The rows are grouped in 3 different ways at once. Each group adds its own fixed numbers to the row, and there is some noise. The rows also spread widely along 8 directions, which tell nothing about the answers.
(in the rows, 128 means zero)
Known rows, each followed by its group in each grouping:
[149 128  85 122 105 141  86 139 168 149 124 129 190 143 118 132  83 140
  67 157 117 142 136 100 125 109 128 139 139 138 162 170 143 174]
(0) (4) perif
[138 135 156 155 110 127 127 106 158 155 158 124 170 131 109 132 102 165
  99  75 136 140 147 127 163  82 160 134 157 122 130 116 118 181]
(1) (0) zozi
[100 153 168 140 128 119 153 101 130 131 157  99 189 132 121 146 140 137
 108 108 109 115 119 143 158 103 114 136 119 106 151 115 180 163]
(4) (0) zozi
[ 94 152 199 154 135 121 122 105 163 154 180  89 178 122 133 146 141 117
 101 116 124 138 118 132 154  69 102 114 130  91 137 125 145 144]
(2) (1) Pimu
[165 194 140 125 124 172 106 156 104 142 113 120 181 164  91 104 112 117
 120 115 114 119 128 179 142 145  97 113 134 138  82 179 160 155]
(3) (2) Vozu
[ 89 162 242 109 146 133 119 129  97 185 179 107 141 119 129 114 115 111
  80 150 110 120 118 127 101  94 101  93 143 131 114 133 133 160]
(1) (3) tezaz
[111 174 164 136 124 119 124 166 120 166  95 116 129 160 141 100  93 116
 152  89 149 177 106 150 138 129 102 116 148 117 125 144 163 160]
(0) (5) Vozu
[141 176 134 134 130 100 128 143 150 157 107 116 166 129 136 111 116 109
 112 126 111 151  97 125 138 155 112 139 117 113 133 154 163 137]
(2) (2) tezaz
[110 149 158 113 169 104 158 134 114 188 145 142 138 132 176  68  48 115
  95 126 211 128 126 117  80 147 126 104 175 182 112 128 103 148]
(3) (1) perif
[126 175 159 113 122 164  97 152  82 133 125 120 185 159  83 129 124 124
  98 155  74 122 130 154 122 117  80  97 109 118 113 168 198 160]
(4) (4) Pimu
[102 161 142 125 159  76 143 143 146 175 116 120 159 131 159  90  86 104
 105 132 157 146  99 122 106 160 107 139 143 148 126 141 143 128]
(2) (5) zozi
[133 172 155 131 135 110  85 152 170 169 111 135 160 105 116 110 110  91
  90 133  71 192  96 119 120 150 105 133 116 101 114 181 150 132]
(2) (3) Pimu
[129 146 129 132 103  87 142 122 131 152 132 136 150 115 118 123  75 153
  93 108 123 119 131  86 124 129 162 155 124 144 170 112 152 159]
(1) (2) zozi
[137 136  94  99  98 141  92 155 110 134 118 145 189 172 103 125  83 144
  90 171 109 127 139 107 108 107 106 124 125 142 153 171 180 168]
(4) (4) Pimu
[116 162 158 135 133 121 113 139 171 165 141 106 173 143 143 100 127  96
 120 131 132 175 105 150 137 106  92 132 152 100 105 163 133 149]
(4) (1) tezaz
[ 86 154 152 115 139 125 148 134 128 151 156  66 195 189 169 137 138 102
 120 191 177  99  97 137 125  94  53 119 147 121 164 150 162 152]
(0) (4) tezaz
[111 148 161 100 112 108 141 122  73 146 151 114 154 128 121 150  96 152
  73 158 110  70 123  80 108 102 122 118 104 148 213 106 193 183]
(0) (2) tezaz
[138 170 176  98 136 146 116 141  65 160 121 163 141 111  92 104  66 148
  59 123  85 102 147 116  87 140 147 106 114 170 127 136 161 172]
(3) (4) Vozu
[118 151 148 145 120 134 131 130 140 149 134 110 172 138 111 138 121 144
 101 109 124 134 125 133 153  99 122 122 140 114 144 127 162 167]
(0) (4) zozi
[148 160 165 150 129 113 138 132 128 177 121 160 122 113 111  88  71 148
 111  59 136 171 130 129 128 128 162 100 158 128  89 122 125 165]
(4) (2) Pimu
[128 175 176 150 158  99 194 138  98 176 116 137 114 156 156  67  62 137
 154  50 213 138 118 158 127 147 144  98 179 155  83 102 128 162]
(4) (2) Vozu
[ 79 122 138 113 122  95 130 137 135 174 139 111 144 157 186 117  70 130
 110 153 200 136 118  88 104  92 104 122 164 147 189 128 147 160]
(0) (5) perif
[143 202 134 136 108 144 138 125 110 118 108 102 181 127  97 136 144 110
 122 113  67 113 104 159 158 173  99 134  79 104 142 159 217 142]
(3) (2) perif
[114 145 147 106 162  96 129 157 123 186 133 134 153 134 140  95  68 116
  78 149 159 125 112 109  86 146 115 118 161 174 126 141 125 158]
(0) (3) zozi
[116 143 103 116 128  95 125 139 175 163 116 119 177 125 167 116  82  98
  83 173 136 146 102  95  99 158 110 159 126 136 173 160 143 144]
(0) (4) perif
[160 171  91 166 158 119 191 115 179 130 133  75 205 180 157 116 121 105
 125  92 190 101  99 174 172 167 103 136 161 140  90 137 134 135]
(2) (3) perif
[113 117 120 117  95 136  77 152 160 155 141 116 182 197 137 138 101 140
 127 145 168 163 131 101 143  45  93 116 164 114 169 164 162 163]
(2) (3) Pimu
[ 76 176 208 123 131  84 159 136 105 169 120 127 114 114 145 112 115 104
 144  94 122 165  91 120 108 148 111 115 109 102 156 119 185 142]
(3) (3) Pimu

New rows. What belongs after each?
[117 177 150 115 112 128 156 126  59 119 121 111 157 154 108 139 104 146
 119 101 106  76 131 135 135 131 121 129  98 147 173 112 219 167]
(3) (5) Vozu
[117 158 174 126 137 113  93 168 148 196 102 147 127 140 150  72  69 114
 129 108 169 197 118 123 115 121 119 111 163 129 111 162 126 146]
(2) (2) Vozu
[142 176 135  99 115 135  64 170 115 149  92 144 166 133  94 114  89 113
  85 146  58 155 120 116 115 144 110 132 101 134 144 184 190 153]
(2) (3) Vozu
[100 139 154 116 152  90 162 115 130 170 158 111 151 119 170 126  76 117
  73 146 159  96 110  93  94 132 120 126 143 160 174 113 137 157]
(0) (3) perif
[115 184 181 139 157  98 166 131 130 178 130 118 142 126 157  81 106  95
 127 106 161 153 101 150 118 154 109 120 150 131  97 128 127 140]
(3) (1) tezaz
[148 160 200 140 156 154 118 109 131 164 182 125 170 102  89 121 108 129
  52 104  84 117 136 150 127 106 133  92 149 131  68 137 113 166]
(4) (3) Pimu
[121 150 130 117 102 132 119 142  95 143 107 159 149 141  89 116  89 169
 106  99 102 144 143 111 129 112 148 122 123 129 156 126 200 176]
(4) (4) zozi
[119 138 211 122 157 139  99 129 128 202 187 130 158 108 115  91  78 133
  57 142 147 118 150 121 100  89 134  96 184 160  79 138  77 160]
(1) (2) zozi
[124 179 138 151 154 102 191 116 138 131 137  78 184 163 155 115 117 109
 129  93 157  97 102 172 151 157 104 143 139 135 108 124 154 148]
(4) (5) Vozu
[131 160 120 127 145  75 165 154 125 175 106 146 141 152 165  70  57 112
 136 117 198 152  99 123  96 169 117 123 160 152 111 140 127 143]
(4) (2) Pimu
[139 158 149 144 169  89 180 108 155 164 146 117 162 116 155  88  68 119
  80  86 151 112 123 141 115 161 153 146 155 160  94 114 101 150]
(4) (5) Vozu
[191 172  72 123 113 110 171 154  93 130  98 135 168 192 108 108  65 144
 114 111 145  93 123 129 127 181 139 140 144 187 124 136 162 170]
(1) (3) tezaz
[113 176 142 106 105 129 146 146  54 128 104 119 150 176 116 127  92 145
 138 105 128 100 130 135 129 127 110 122 110 147 174 124 222 166]
(3) (5) Vozu
[102 157 170 117 180  73 178 106 126 180 157 130 151  76 181  88  63  98
  56 155 141  93 105  98  64 186 131 133 127 168 132 120 118 132]
(4) (2) perif
[113 140 152 131 147  95 185 104 113 171 152 130 136 127 169  96  56 142
  95  86 198 104 134 111 107 130 155 116 169 170 138  97 125 160]
(3) (5) perif
[ 86 157 149 109 129  83 159 128 118 157 145 110 154 149 175 114 104 110
 124 147 167 124 104 102 103 123 103 143 127 137 183 123 165 147]
(3) (1) tezaz
[186 181 121 154 137 143 114 169 128 163  79 159 147 167  85  75  81 149
 133  43 153 185 127 170 161 149 141  96 178 145  47 154 145 163]
(2) (3) zozi
[180 157 119 123 152 143  75 158 160 176 132 146 194 127 108  79  75  96
  64 166 109 152 123 147  98 154 103 121 163 150  44 210  89 146]
(4) (2) Pimu
[103 169 165 118 140  91 196 107  72 136 147 118 147 121 121 135 107 143
 100  94 124  67 116 120 121 151 140 129 105 154 174  85 196 158]
(3) (3) zozi
[134 173 136 133 171  92 147 147 153 174 130 124 175 130 156  77  82  84
 102 145 155 148  99 144  95 177 100 131 153 148  73 158 106 131]
(4) (1) Pimu
[147 189 137 144 116 115 138 150 113 143  99 112 162 138 107 124 119 114
 128 113  97 142  96 142 140 164  98 124 106 109 131 150 185 152]
(0) (2) Pimu
[103 122 112 119 107 123 118 125 159 159 144 116 168 173 171 110  85 128
 122 130 197 144 134 109 126  83 114 134 173 138 166 149 142 158]
(3) (5) perif
[127 155 113 115 105 105 117 172 134 160 104 131 154 190 141 104  81 113
 149 138 166 170 110 117 112 139  97 133 152 137 138 161 152 149]
(1) (3) Pimu
[118 162 146 123 164  76 189 137  83 169 119 130 147 142 153  96  66 133
 108 114 183  99 102 124 102 171 124 115 147 178 137 104 148 163]
(0) (0) zozi
[127 144 193 122 122 165  87 106 128 160 185 119 169 101  91 141 100 136
  37 134  73 107 154 114 121  84 137 111 135 136 123 142 128 172]
(1) (3) perif
[168 182 144 129 124 128 143 130  92 137 137 113 185 136  88 129 101 129
  83 136  89  76 124 136 124 163 115 124 108 155 113 142 160 154]
(1) (2) Pimu
[ 77 156 156 121 115 142 128 122 128 133 163  69 192 177 154 142 149 106
 137 163 156 107 109 149 147  85  54 117 130  96 163 154 194 146]
(4) (2) perif
[156 166 112 134 150  87 154 152 140 171  90 138 159 165 160  78  73 117
 129 111 184 163 100 129 122 170 119 128 164 151 105 147 131 151]
(2) (0) tezaz
[133 183 171 105 154 131 140 134  77 161 126 143 142  97 113  98  81 112
  67 125  87 105 122 130  87 181 126 104 115 163 113 142 164 154]
(3) (3) perif
[ 94 120 162 114  82 132  62 122 153 161 149 146 152 103 100 137 103 163
  82 105  88 174 153  84 132  46 154 139 132 103 187 137 167 170]
(3) (5) zozi
[145 178 155 148 151 115 180 100 114 126 155  85 193 137 120 143 127 125
  94 117 120  59 109 148 149 145 104 113 107 135 127 116 170 139]
(2) (2) Pimu
[122 173 211 142 169 136 140 125 115 170 150 106 150 130 131 100  96 126
  90  90 138 112 130 162 134 112 119  92 157 146  78 121 127 152]
(2) (5) Vozu
[ 63 138 176 112 117  82 101 161 146 187 108 149 110 138 152 101  86 128
 142 109 158 209 109  82 115  93 120 126 144 105 180 131 174 147]
(2) (3) zozi
[109 136 174 135 162  89 142 101 152 174 167 123 162  89 139 116  86 137
  50 111 127 111 128 102 116 114 150 132 145 149 134 106 115 145]
(2) (5) zozi
[160 157 114 139 127 151 106 127 163 131 144  99 211 159 113 125 110 124
  89 125 109 114 133 161 148 114 111 144 147 134 101 169 135 161]
(4) (5) Vozu
[139 174 188 121 141 154 127 130  55 151 152 123 170 123  68 117  94 157
  60 118  83  73 151 147 114 128 129  96 131 174  87 123 155 170]
(1) (5) zozi
[140 131 151 115 142 118 113 128 142 177 165 114 174 121 141 120  84 127
  56 166 143 103 125 101 105  99 121 118 161 151 137 145 103 168]
(0) (2) tezaz
[117 165 167 139 113 103 134 157 134 174 115 131 122 156 140 100  91 124
 161  82 160 195 110 127 131 123 120 113 160 109 116 136 145 154]
(1) (3) Pimu
[157 139  99 125  94 132 108 127 139 127 142 109 214 167 107 150 104 136
  93 158 107 111 135 119 140 115 114 151 121 134 156 163 152 171]
(1) (0) Pimu
[104 157 150 148 109 134 167 126 119 141 125 114 155 180 125 121 126 160
 167  57 187 143 130 154 172  90 125 112 159 107 140 109 185 164]
(3) (4) zozi
[162 146 155 132 135 130 170 110  68 148 161 131 171 152 104 127  64 172
  76 106 152  62 152 121 120 116 152 102 151 184 114 101 126 189]
(1) (0) Pimu
[115 131 128 119 103 107  90 117 168 141 139 127 176 115 111 152 109 146
  71 125  85 137 127  77 142  89 143 155 110 116 197 132 178 157]
(2) (3) zozi
[114 162 208 138 121 146 103 131 103 166 147 129 140 123  95 114 110 142
 103  90  91 162 138 144 132  86 122  86 141 104  99 133 162 169]
(4) (5) Pimu
[153 152 108 127 133 125  92 162 163 180  92 158 167 153 147  75  64 119
 110 121 167 196 119 124 122 146 115 120 171 143  95 182 116 151]
(2) (0) perif
[144 168 182 139 137 153 116 155  63 173 114 151 120 136  70  95  76 174
 100  56 125 144 148 150 136 107 145  69 166 158  78 114 159 190]
(0) (5) zozi
[101 123 151 123 120 128  97 159 156 196 137 143 151 173 147  84  72 139
 120 136 201 183 140 114 111  76 124 115 199 138 114 155 101 161]
(1) (4) zozi
[162 198 179 145 162 120 167 139  99 167 122 135 152 107  99  91  86 116
  78 107  94 116 120 155 103 195 133 106 125 153  55 137 122 147]
(1) (4) Pimu
[ 57 123 205 105 100 150  87 125 116 158 170 112 150 151 139 145 113 152
 108 143 133 142 148 104 125  15 109 108 136  97 195 129 179 178]
(4) (4) Vozu
[161 116  99 115  94 146  87 128 119 139 145 148 197 161  95 137  74 170
  72 141 116 117 157 102 126  74 138 125 144 148 157 154 154 195]
(4) (0) Pimu
[118 144 157 126 170 109 192  84  98 149 177 110 185 126 159 118  83 136
  60 130 164  49 127 127 108 138 129 112 142 172 133 101 130 167]
(4) (0) perif
[146 141 147 111 112 141 102 134  74 145 130 151 165 125  75 136  78 176
  59 117  93 101 151 108 124  99 145 106 129 161 157 124 176 201]
(0) (0) zozi
[ 80 130 159 138 102 100 174  83 136 141 159 107 148 135 169 150 113 148
 134  80 171 125 126  98 151  83 143 141 124 104 218  92 176 168]
(3) (0) perif
[190 145 108 147 132 107 119 139 139 170 102 171 148 120 104  90  41 159
  73  74 128 159 144 109 120 145 176 119 163 169  88 136 112 164]
(2) (5) Pimu
[112 184 149 133 162  93 190 159 106 165 102 121 150 176 163  75  90 100
 155 118 189 147  92 163 105 185  84 105 150 136  88 136 157 135]
(4) (4) Pimu
[156 177 132 124 126 150 115 166 126 152 102 127 162 183 114  95  97 118
 141  91 152 158 120 168 140 137 110 118 163 138  92 171 151 161]
(3) (3) Vozu
[116 157 214 131 138 129  73 148 158 206 146 136 134  94 116  88  88 105
  80 127  92 202 128 129  98 116 120 108 156 111  67 171  92 147]
(1) (5) Pimu
[ 53 198 213 117 146  92 181 137  50 150 114 112 139 135 139 112 136 108
 155 114 117 131  86 153 121 159  79 112  91 104 154 108 232 147]
(4) (0) zozi
[152 162  92 145 111 135 158 123 131 113 132  88 207 198 122 139 125 131
 140 105 158  96 121 163 163 123  99 133 141 132 129 144 174 155]
(3) (5) Pimu
[118 180 147 131 150 111 135 157 159 178 106 112 153 156 166  72  93  79
 146 109 177 176 100 168 117 165  98 137 164 132  83 171 116 131]
(3) (5) Vozu
[ 88 153 191 127 112 145 116  99 125 144 173 104 162 108 124 147 133 131
  89 116 102 122 137 116 144  71 118 117 108 103 171 125 178 160]
(3) (1) perif
[ 95 155 167 104 125  94 127 153  81 170 108 141 118 152 146  96  76 140
 122 124 146 151 120  96 100 115 113 105 139 144 163 118 183 157]
(2) (5) tezaz
[ 93 127 177 118 101 128 114 128 141 178 147 142 132 136 142 114  98 151
 115 109 153 170 137  96 123  58 146 114 156 110 166 128 144 172]
(3) (4) tezaz
[124 160 140 127 149  69 179 127 113 173 106 140 131 107 169  96  54 123
  94 105 156 138  99  98  97 184 143 132 130 158 158 108 143 163]
(0) (0) perif
[144 148 140 146 161 131 135 133 142 163 159 105 191 184 143 101  90 125
 105 128 208 115 127 149 135  97  93  93 188 160  80 144 103 151]
(2) (1) Pimu
[181 185 116 140 152 146 116 164 146 158  86 136 184 155 113  83  81 111
  97 112 123 152 117 169 132 178 117 122 149 151  61 182 128 145]
(2) (4) Vozu
[121 137 127 105 152 113  94 151 158 175 142 135 180 147 139  99  79 115
  75 162 155 134 122 108 100 120 107 128 162 160 122 169 121 142]
(2) (3) zozi
[144 152 152 134 171 101 203 113 109 159 174  99 177 155 149 113  75 120
  85 128 184  55 116 138 101 155 122 116 162 190  95 110  99 155]
(1) (3) Pimu
[ 77 156 186 101 141  95 147 138  75 171 136 129 134 137 150 103  84 119
 118 142 149 122 113 111  80 129 100 106 128 149 158 123 172 149]
(3) (5) Pimu
[139 134 142 125 149  84 167 111 119 169 143 130 140 115 150 113  38 153
  58 101 157  86 134  93 104 129 173 135 152 189 154  91 109 176]
(0) (5) Vozu
[115 145 164 124 165  72 149 117 159 178 150 137 168  91 162  99  78 102
  68 145 124 137 106 106  85 157 130 141 135 139 124 140 104 147]
(4) (0) Pimu
[197 150  70 144 111 143 114 141 135 130 105 145 192 164  79 118  81 173
  98  85 137 115 147 129 166 124 154 126 152 159 115 143 159 167]
(2) (2) zozi
[154 157 110 128 177  99 172 129 148 159 144 110 191 146 164  87  65 101
  82 148 177  74 113 142 100 175 116 146 160 182  98 147 100 143]
(4) (2) Vozu
[124 135 124 108 125 162 105 128 145 154 154 117 197 158 136 117  97 126
  78 164 153 114 141 129 115  99 104 119 156 146 134 169 135 160]
(3) (4) perif
[169 165 125 166 126 110 172 117 118 145 117 141 146 134 103 104  77 163
 111  35 128 136 133 146 154 141 168 114 153 139  88 103 147 170]
(4) (5) Pimu
[131 175 167 145 117 141 151 111  97 141 128 124 143 119 105 119 106 151
 112  56 111 131 136 148 152 128 145 106 131 125 120 113 181 165]
(3) (5) perif
[129 153 133 119 146  83 182 123  87 161 120 152 139 117 132  92  50 152
  90  87 155  96 130 109  96 168 165 130 143 189 136  94 148 156]
(3) (5) zozi
[ 77 159 203  97 146  87 128 132 110 177 159 110 149 106 156 113  80  99
  74 179 120 106 118  92  75 131 106 145 108 153 171 130 138 144]
(1) (1) Vozu
[ 84 156 184  92 154 101 120 144 119 185 140 134 152 115 156  90  90  97
  76 191 114 142 106 108  65 135  94 123 127 136 137 157 143 144]
(4) (4) tezaz
[140 150 148 143 153 112 148 117 192 170 157 104 187 129 156 107  87 103
  71 134 149 118 124 134 118 144 136 159 157 145 101 148  73 144]
(1) (4) Vozu
